The rows of a group lie close to one hidden flat surface of 11 dimensions, which passes through zero. Surfaces can cross.
(in the rows, 128 means zero)
Known rows, each followed by its group:
[118 134 146 101  88 108 131 129  36 132 139 113 156 182  94 138 127 116
 114 133 104 100]	z_798
[109  95 121 152  89 107 110 104 153 106 123 128 112 126 146 201 123 130
 137 150 157  85]	z_684
[153 133 135  95 122 117 137 141 127 104 146 137 110 142 110  72  89 157
 134 123 129 142]	z_38
[104 129 121 135 168 151 142 135 102 131 117 156 102 141 129 137 158 126
 106 119 134 162]	z_738
[154 131 119 104  67 123 103 124 119 131 134  73 144 148 129  92 144 139
 147 106  92 103]	z_38
[117 161 135 119 176 173 128 177 122 113 115 200  55 131 131 142 129 139
 141 118 133 153]	z_131
[129 100 107 112  93 119 139  61 138 138 141  99 154 127 119 105 161 125
 114 124 119 118]	z_684
[145 108 121 150 118  98 165 147 169  63 148 126 155 133 117 129 124 160
 147 167 146  97]	z_684
[ 94 103 106 116 133 169 137 141 114 133 100 127 151  90 133 103 110 137
 107  89 123 184]	z_684
[142 100 144 162 106 111 103 185 106 152  88  38 151 105 168 150 188 106
 142 153 110 106]	z_697
[ 82 164 147 102 148 183 114 124 113 161 112 149 116 121 138 139 118 110
 146  99 140 171]	z_798
[162 166 162  92 105 115 143 150 129  96 167 125 151 182  87  84  99 136
 172 148 108  83]	z_738
[168 173 152  94 153 125 159 133 107 141 157 190 114 182  77  97 112 127
 134 137 106 109]	z_684
[135 173 138  96 110 146 144 176 118 119 114 122 150 140 113 141  93 155
 176 106 108 113]	z_684
[135  80 115 110 107 125 194 153 154  91 101 117 140 131 106 128 143 154
 161 143 133 110]	z_38
[138 177 161  94 131 108 125 112  78 181 134 111 134 126 116 131 119 119
 129 128 126 139]	z_798
[122  79 108 135  95 142 129 136  91 126 138 127 131 170  94 127 146 105
  97 123 102  97]	z_117
[141 123 159  90  44 117  94 199  91 106 112  72 117 174  99 146  79 138
 176 137 119  78]	z_697
[133 163 110 145 118 117 111 110 127 151 136 107 138 128 131 158 144 132
 131 117 126 123]	z_697
[ 92 115 153  50  77 150 152 139 112  92 113 108 106 110 120 162  97 158
 172 138 166 141]	z_131
[153  90 103  77  68 109 137  83 153 194  76  71 104  93 120 139 117 156
 154 115 128 128]	z_684
[114 160 152  74 118 164 132 148 104 166  89 119 112 127 120 140  92 135
 159 106 124 155]	z_131
[114 136 142 154 168 149 151 152 157 102  92 168 119 124 171 144 171 127
 160 135 120 115]	z_117
[135 120 132 123 142 136 110 102 137 166  96 183  39 136 130 172 101 126
 128 122 139 127]	z_131
[116 141 162  95 114 134 137 134 110 158  89  91 124 109 145 166 148 111
 171 138 136 130]	z_117
[125 169 210  81  98 145 138  84 160 140 145 127 187 113 120 162  92  77
 196 160 135  57]	z_738
[112 131 131 129 122 126  83 110 113 127 139 103 117 105 165 115 119 118
 103 117 144 158]	z_38
[134 117 143 154 125 110 141 205 129  70 131 103 145 140 130 124 136 133
 145 161 132 110]	z_117
[134 171  78 140 122 118 121  64 177  99 200 112 197 101 125  84 114 170
 116  97 135 153]	z_697
[125 109 154  93 129  82 154 118 103  80 193 108 171  90 109  54  29 146
  92 172 170 177]	z_131
[ 64 134 116 108 114 142 130  28 133 135 172 131 154 111 109 161 130 109
 100 120 182 164]	z_117
[164 127  94 132 176 103 163 118 111 168 137 170 124 103  97  98  91 158
  70 120 113 171]	z_697
[ 63 140 143 140 121 155  95 136 102  83 151 118 152 123 152 130 106 109
 118 124 163 158]	z_738
[ 88 128 147 129 157 102 101   4 114 136 196 186 112 114 140 134  99  87
  61 149 181 157]	z_798
[170 185 124 163 153  91 108 121 162 156 160 157 124 120 109 174  80 132
 123 133 142 102]	z_38
[106 148 151 109 153 133 160 119 132 138 117 113 137  96 133 140 156 125
 152 154 153 161]	z_798
[ 90 105 118 130 117 148 140 112 120 130 120 101 178 101 141 137 169 114
 124 121 125 137]	z_738
[150  96 113 129 113 130 161 162 162  92 114 129 147 135 122  87 140 152
 152 131 108 103]	z_697
[134 124  91 147 139 126 140  81 136 136 146 145 155 127 122 124 155 131
  92 112 108 122]	z_798
[142 144 130 146  90  96  83  71 136 162 133  70 139 122 147 164 159 111
 132 138 128 100]	z_131
[115 117 100 144 143 131 147 150  87 128  93 162 118 131 125 159 112 155
 100 108 118 143]	z_798
[111 105 134 103  83 129 132 137  96 107 140  88 158 130 118 106 108 130
 124 124 120 120]	z_38
[119 115 115 143 144 125 157 110 185 114 104 131 125  95 153 160 158 145
 156 145 156 132]	z_117
[ 88  96 125 135 135 179 121 141 131 101 127 153 128 129 139 118 125 105
 113 107 128 143]	z_798
[152 156 136 114 176  99 162 144 119 122 154 146  97 150 101  94 122 153
 125 149 144 174]	z_738
[134 162 164  76 112 132 147  95 114 156 135 138 126 170  86 132 128 100
 150 140 128 113]	z_131
[122 130 139 112 130  97 156  71  94 140 136 153 123 145 105 152 133 120
 105 152 140 128]	z_798
[139 126 105 113  92 144 121 133 129 103 146 141 127 169  98  99  98 141
 130  97 104 102]	z_117
[104 147 150 151 158 132 123 167  97 111 155 101 163 125 133 122 155 100
 107 151 138 151]	z_117
[ 73 122 164  84  69 143 117 101  97 110 129 127 118 170 107 188 101  97
 153 144 161  94]	z_38
[126 203 117 103  60 139 101 117 196 105 137  55 170 115 141 143 121 165
 211  98 138 127]	z_697
[181 156 122 144  91  89  74 138 116 159 148  53 144 106 141 108 113 137
 122 121 112 114]	z_117
[162 154 177  71 141 108 158  92  98 174 147 126 138 138  98  81 137 102
 131 155 113 121]	z_697
[107 167 146 110 152 171 129 189 129 108 109 165  92 141 126 147  79 140
 161 111 149 158]	z_798
[138 181 126  86 140 136 129 123 136 126 158 150 124 119 114  81  44 160
 134  97 139 171]	z_697
[118  36 112  97  70 126 145 144 117 136  65  97 118  92 131 149  78 157
 127 118 135 131]	z_117
[142 136 206  71 156 129 130 149 110 180 124  96 113  99 126  88 123  82
 158 166 140 159]	z_798
[199 153 121 164 150 106 108 149 141 174 115 124 107 155 126 115 156 125
 128 122  81  95]	z_131
[131 153 129 134 134 123 106 110 165 130 133 148  89 132 143 157 105 138
 152 130 156 128]	z_738
[153 108 154 139 158  96 139 155  80 192 105 140 123 114 109 165  97 103
  91 157 125 113]	z_38
[151 152  93 127 106 142 109 158 118 153 134 116 168 111 108 110  71 155
 119  70  91 125]	z_38
[125 153 103 123 120 142 130 100 130 138 118 180 128 115 125 191  88 147
 124 101 118  99]	z_684
[160 132 140 134 128 106 148 193 154  82 146 167 109 163  83 133  40 158
 145 151 140  93]	z_38
[115 124 168 129 162 159 126 206  69  92 125 195  80 197 105 112 108  98
 111 138 115 132]	z_738
[114 146 143 113 119 113 101 129 104 106 164 101 143 107 130 105  68 135
 108 133 155 163]	z_117
[145 128 149 127 148 125 105 136  78 180 124 119 111 126 133 109 128 105
  93 133 114 145]	z_684
[175 181 157 117 149  96 131 115 124 178 144 104 149 134 110  98 115 113
 128 142 121 132]	z_131
[ 88 163 147 140 120 159  78 111 109 101 169 146 143 177 126 129  94  87
 121 108 141 125]	z_131
[ 71 112 125 100 107 176 137  93 140  83 153 115 200 108 141  76 127 117
 130  99 125 138]	z_697
[126 128 149 113 125 131 128 150 132 100 135 130  99 177 112 109 136 112
 146 145 134 131]	z_684
[167 165 123 146 144 112 137 109 160 142 154 132 124 167 102 133 209 115
 144 149 106  90]	z_117
[118  90 115 145 126 121 124 124 145 122 112 159  95 117 130 168  86 131
 109 131 149 120]	z_38
[100 157  98 139 186 152 186 141 110 146  93 188 133 127 122 171 150 149
 118 101 124 168]	z_798
[109 145 182 166 172 123  76 135  99 140 141 123 124 124 177 141 185  56
 118 173 139 134]	z_697
[155 160 127 176 193  90 143 158 113 118 134 188 101 166 122 160 149 139
 107 161 131 122]	z_798
[173 119 130 151 140 103 149 201 145 153  90  76 146  98 132 107 126 150
 149 139 119 139]	z_131
[122 140 135 155 137 113 100 101 151 134 148 100 176  54 173 131 100 118
 123 133 146 132]	z_738
[114  99 123 136 146 120 162 181 106  94 146  96 183 108 119  87 138 139
 106 147 134 162]	z_117
[121  82 122 129 139 122 159  91 103 114 140 186 111 180  90 127 168 105
  89 152 120  94]	z_738
[151 172 123 186 158  82  97 119 141 116 178  92 148 132 150 119 199 115
 114 163 133 126]	z_738
[124  68 149 102  74 118 122 129 133 115  97 105 100 129 132 131 102 126
 144 146 144  93]	z_697
[143 118 124 131  92  97 106 166 122 118 126  40 151  79 153 137 152 156
 154 148 134 118]	z_131
[ 71 149 127 128 153 201 152 179 149 119  75 152 131 109 149 191 130 127
 171  97 148 165]	z_38
[129 103 108 135 151 151 124 131 104 172 111 151 153  81 142 100  94 121
  89  91  95 144]	z_738
[ 79  84  95 137 112 159 123 123 123 108 115 113 155  98 152 141 124 131
 110 103 139 148]	z_684
[134 176 148 108 106 127 119 121 164 109 149 116 130 157 114 134 127 128
 171 130 137 110]	z_131
[128 157 115 146 140 103 119  96 131 157 138  82 132 114 144 141 198 130
 121 139 138 153]	z_738
[157 163 138 136 159 134 137 171 106 165 115 152 129 132 118 142 136 125
 129 122  92 107]	z_684
[ 96 117 118 153 124 116 116  67 147 123 138 129 135 102 153 168 161 112
 111 137 158 126]	z_684
[142 159 152 154 149 103 122 123 158  99 166 113 157 122 146 102 162 119
 141 165 143 124]	z_697
[151 125 113 142 151 130 145 166 153 139  98 119 125 113 139 112 157 152
 136 117 113 139]	z_38

New rows, each followed by its group:
[162 149 135 105 144 106 188 150 108 149  97 117 127 140  98 144 153 158
 148 155 115 120]	z_798
[134  88 121  90  77 110 135  54 172 178  92  55 100 111 130 123 177 121
 159 144 154 155]	z_684
[128 164 159 135 151 147 153 168 131 135 120 120 166 163 102 106 115 103
 155 121 114 136]	z_131
[123 130 140 102 107 135 112 108 132 125 131 134  95 155 122 133  99 120
 141 121 146 134]	z_684
[114 137 143  55 133 171 169  91 120 143 122 160 139 115 109  64  78 133
 141  95 120 165]	z_697
[124 104 150 115 107 156 102 105 127 159  93 133  95 145 147 142 166  87
 144 123 104  89]	z_697
[113 127 140 161 198 137 162  99 137 102 146 196 141 142 150 111 188  99
 112 151 117 120]	z_117
[133 115 133 120 141 143 131 183  96 140 100  92 138 112 131  73 128 134
 121 112 114 175]	z_684
[171 114 155 145 165  93 102 151 124 125 145 180  62 150 131  97  83 124
 105 160 131 114]	z_697
[109 138 145 126 125 129 181 141 165 118 115 147 140 134  94 216 122 127
 174 163 160  99]	z_38
[150 143 107 146 128 124 129 145 135  80 167 178 149 172 102 119 112 148
 127 119 102  71]	z_684
[ 78 140 120 100 136 181 150 113 138 112 132 130 150 127 126  93 133 125
 137  91 141 185]	z_684
[169 150 130  73 110 150 135 107 132 197  98 132  83 155  98 112 129 132
 158  96 101 130]	z_684
[122 167 153 172 179 117 141 164 178 120 117 119 174 124 141 124  83 109
 151 139 167 169]	z_131
[121 104 118 137  73 131 100 149  69 113 130 102 163 142 120 140 103 124
 106 110  90  78]	z_684
[108 140 115 149 126 132 103  76 167 167 106 134 138 124 141 151  72 110
 125  93 151 146]	z_131
[125 106  96 158  98 117  87 109 134 104 134 111 116 124 153 139 121 141
 101 115 132 118]	z_738
[170 129 137 106 115 126 114 149 140 111 129 186  29 181 106 154 119 155
 162 146 128  77]	z_131
[101 176 122 152 118 146  84 129 130 128 146 108 175 115 139 175 109 114
 131 108 139 128]	z_38
[135  77 102 115 129 135 142 117 111 131 120 159 112 133 119  80 107 144
  90 103 105 136]	z_38
[112 111 120 160  95 123 110 157 123  85 138 120 153 131 140 176 125 133
 134 139 131  81]	z_684
[ 96 129 158  87  95 150 143 141 163 114  86  87 106 145 125 146 155 124
 199 143 161 148]	z_684
[145 142 127 123 137 103 135  88 205  96 156 142 100 158 116 106 142 140
 152 147 161 140]	z_684
[121 126 104 108  85 153 139  71 182  99 141 115 139 172 109 107 188 124
 165 109 119 112]	z_684
[124 115 118 162 144 125 146 207 149 110 115  94 132 120 115 145 160 140
 135 151 154 152]	z_117
[111  77  95 117 123 121 168  59 127 138 134 153 154 124 112 103 120 125
  84 110 122 139]	z_131
[128 165 133 123  85 156 138 164 168 103 109  99 184 204  93 126 107 124
 194  97 104  92]	z_131
[154 208 167 114 142 123 145 146 173 148 118 124 118 166 115 150 148 120
 193 143 137 113]	z_131
[158 110 149 104 119 108 146 110 136 158 111 119 116 132 121 110 153 117
 146 149 111 106]	z_697
[168 131 132 135 155  93 147 139 113 148 136 148 103 137 105 121 121 135
 104 151 128 134]	z_697
[173 130 146 167 161  90 135 147 169 125 128 157 122 167 110 111  80 116
 123 150 144 113]	z_131
[122  99 128 125  80 111 136 113 164 120 108  85 145 121 128 156 109 136
 152 135 152 112]	z_131
[135 153 131  97 170 137 167 152 126 124 134 121 149 106 135  53 129 146
 132 118 121 186]	z_38
[ 92  72 120 137 144 147 146 183 100 106 119 137 136 106 125 121  95 130
  96 128 147 173]	z_117
[116 145 126 193 183 126 122 182 146  83 173 117 151 130 124 131 182 102
 108 163 155 152]	z_117
[ 96  82 157 111 106 132 130  92 115 121  99 159  86 141 142 180 102 111
 131 155 154 111]	z_117
[159 134 173  94 100 109  84  99  87 160 154 104 128 141 132  82 115  87
 118 141 105 101]	z_697
[165 176  96 144 143 140 119 120 150 170 120 161 115 138 124 155 156 138
 134  97  88  90]	z_684
[135 159  65 169 123 120 103 107 154 115 137 123 149 107 147 141 120 173
 116  88 121 131]	z_798
[146 155  80 126 117 139 111 104 172 174 121 110 112 117 112 148 140 154
 138  92 134 145]	z_117
[116 200 118 142 142 106 135 100  86 140 155 106 183 123 134 150 164 133
 110 124 122 143]	z_798
[103 140 138  81 107 135 144 140  92 115 137  88 164  92 112 110  53 155
 132 113 149 177]	z_697
[165 110 114 119  95 110 110 152  93 145 120  84 128 101 133 113 138 154
 118 123  98 118]	z_131
[181 116 171 137 185 104 124 119 125 164 141 149 118 122 149  48 157  90
 107 158  97 120]	z_697
[101 122 141  55  67 147 168  81 133  96 155 109 199 127  89 101  81 136
 156 116 132 112]	z_738
[165  92 102 145 100 122 100 185 115 123 124 112 119 144 109 104  91 151
 100 113 110 115]	z_117
[112 134 157 106 139 151 115 160 125 131  99 140  74 138 148 144 122 120
 157 123 139 149]	z_38
[138 125 140 125 131  95 145 123 112 136 142 121 149 102 131 148 125 131
 124 158 131 115]	z_684
[123 131  97 131 102 154  56 129 157 161  74 166  54 122 150 171  16 149
 138  59 139 149]	z_131
[113  91  96 123 125 137 137 136  91 157 130 107 147 112  95 111 129 125
  83 114 126 162]	z_117
[ 91 180 154 132 147 172 119 142  87 183 107 142 154 127 111 212 123  79
 133 106 127 133]	z_38
[113 139 123 113 159 146 205 154 134  98 127 168 135 159  80 144 133 146
 142 139 137 141]	z_697
[108 114 105 142  78 118 103 107 168 104 141  78 118 130 119 184 137 130
 143 140 176 121]	z_117
[107 143 185 151 109 128  64 145 122  69 173 159 105 179 139 158  84  77
 140 159 156  75]	z_738
[104 107 140 119 156 122 131  85  76 113 175 160 107 111 140 126 188 115
  82 164 129 130]	z_131
[106 218 134  91 117 155  97 106 120 149 138  99 121 137 132 137 126 140
 161  90 148 179]	z_738
[152 146 138 148 156 138 124 230 118 143 115 118  98 150 100 136 148 128
 138 139 128 142]	z_117
[193 179 126 147 141  94 111 155 135 180 132 124 133 129 108 139 102 136
 133 129 106 106]	z_38
[172 141 114 156 132 128 158 157 196 128  95 146 113 181 110 139 161 133
 181 132 106  85]	z_131
[144  92 102 127 126 132 141 106 134 145  99 162  91 138 122 108 143 137
 113 110  99 124]	z_38
[156  86  94  96 111  96 175 106  86 158 118 106 115 151  85  93 160 160
  91 131 108 143]	z_738
[164 155 106 138 114 127  85 108 123 173 123 109 116 138 142 111 163 125
 129  96  84 106]	z_38
[136 146  97 115 158 154 173  99 127 144 142 183 152 128 106  96 133 144
 104  94  99 142]	z_684
[121 149 129  80 110 163 143 132 116 136 114 100 135 141 126  88 165 128
 157 100  95 145]	z_38
[162 129 127 123 194  92 176 126 131 104 174 175  88 109 127 100 189 157
 115 185 131 139]	z_131
[119 171 113 147 147 138 133 112 133 132 146 127 157 137 127 152 179 119
 126 126 124 133]	z_697
[101  94 182  98 166 126 177 116 103 131  94 183  84 116 134 146 114 107
 126 176 159 143]	z_117
[ 87 143  86 142 166 189 147 154 142 148  98 189 137 104 135 162 101 136
 118  69 122 162]	z_38
[149 116 121 158 146 103 129 122 128 180 107 108 137  94 138 150 169 119
 106 147 121 118]	z_38
[133 155 177  85 134 117 141  97 141 162 114 116 109 104 134 137 122 115
 160 157 153 146]	z_697
[107  87 137 159 127 127 118 158  58 124 132 113 168 119 140 141 156 100
  78 142 106 102]	z_684
[110  78 179 125 156 139 138 143 141 102 112 127 121 102 172  93 147  95
 139 170 141 131]	z_697
[137 187 168  96 153 104 144 125  91 169 140 134 112 139  98 150 119 116
 133 153 147 152]	z_697
[155 178 155 102 136 100 132  81 113 127 197 161 103 157 101 111 149 122
 127 161 127 106]	z_131
[143 103  74 132  95 142 111 143 116 155 139 121 111 166  61 134 123 133
  91  92 110 128]	z_117
[116 126 138 112 157 141 109 108 115 151 105 120  80 102 172  94 145 124
 119 119 140 189]	z_38
[153 144  79 159 134 149  99 165 136 178 117 111 116 130 115 137 152 133
 116  83 107 143]	z_117
[151 121 125 154 135 103 119 179 153 105 119 147  78 149 125 145  96 147
 135 147 142 115]	z_697
[130 132 123 110 124 124 163 103 182 158  83  97 122 101 135 161 136 137
 167 138 157 143]	z_131
[ 95 146 164 135 162 136 133 141 117 116 134 155 118 128 141 171 139 104
 137 160 158 135]	z_684
[142 127  89 137  96 126 153 131 202  67 122 175 118 133 113 184  88 184
 171 126 137  70]	z_684
[137 133 153 133 151 119 126 136 147 118 151 128 126 128 134 102 145 111
 128 154 140 128]	z_798
[117 154 140  82 133 145 176  84 184 156 104 112 138  87 138 129 161 139
 187 126 140 154]	z_697
[173 160 120 112 152 111 149  83 135 147 161 127 147 144 117  56 172 136
 125 120  93 138]	z_38
[114 152 132 125 100 136 126 141 121 132  91 112 115 156 128 197 144 133
 167 128 130 108]	z_798
[121 133 115 143 141 120 132 141 159 105 142 110 135  97 126 133 119 146
 131 138 167 170]	z_117
[103 124 140  97 146 124 197  93  90 178 112  98 178  98 105 147 191 114
 120 150 132 163]	z_697
[120 139  93 116 103 127 170 144 129  93 145 112 161 152  78 146 125 161
 139 119 129 117]	z_697
[109 180 140 115 134 142 103  90 134 122 178 118 155 143 126  92 136 117
 128 110 135 155]	z_684
[174  96 159  97 144 102 153 160  52 163 120 138  84 138 108 114 180 119
 103 173  97 106]	z_131
[148 119 151 105  89  88 101  90 125 117 147 104 101 149 131 117 132 126
 134 156 137 105]	z_38
[134 114 149 140  93 112 114 163 107 105 127 145 107 160 121 184 102 130
 143 150 126  54]	z_684
[166 158  78 164 123 123 102 115 215 121 130 147 118 145 131 129 119 155
 154  91 117 100]	z_131
[115 125 126 105 156 146 144 149 102 133 104 140 139  85 145 100  79 149
 119 101 129 182]	z_117
[146 134 146 144 121 125  91 139 157 116 131  87 144 112 169 101 153 113
 157 129 115 105]	z_697
[110 112 149  89 112 144 114  70 140 148 114 170  78 134 133 140  98 110
 139 113 146 118]	z_697
[134 182 148 108 146 145 130 170 108 113 150 141 130 141 115  98 114 132
 149 121 120 141]	z_131
[131 162 149 115 118 146 107 115 186 125 138 117 108 126 139 136 135 122
 175 134 142 123]	z_798
[148  73  78 164 141 129 168 203 176 116  78 168 116  97 115 170  55 181
 123 118 135 125]	z_38
[137 147 163 136 122 107  87 143 108  93 171 152  92 175 120 127 125 110
 123 162 132  93]	z_131
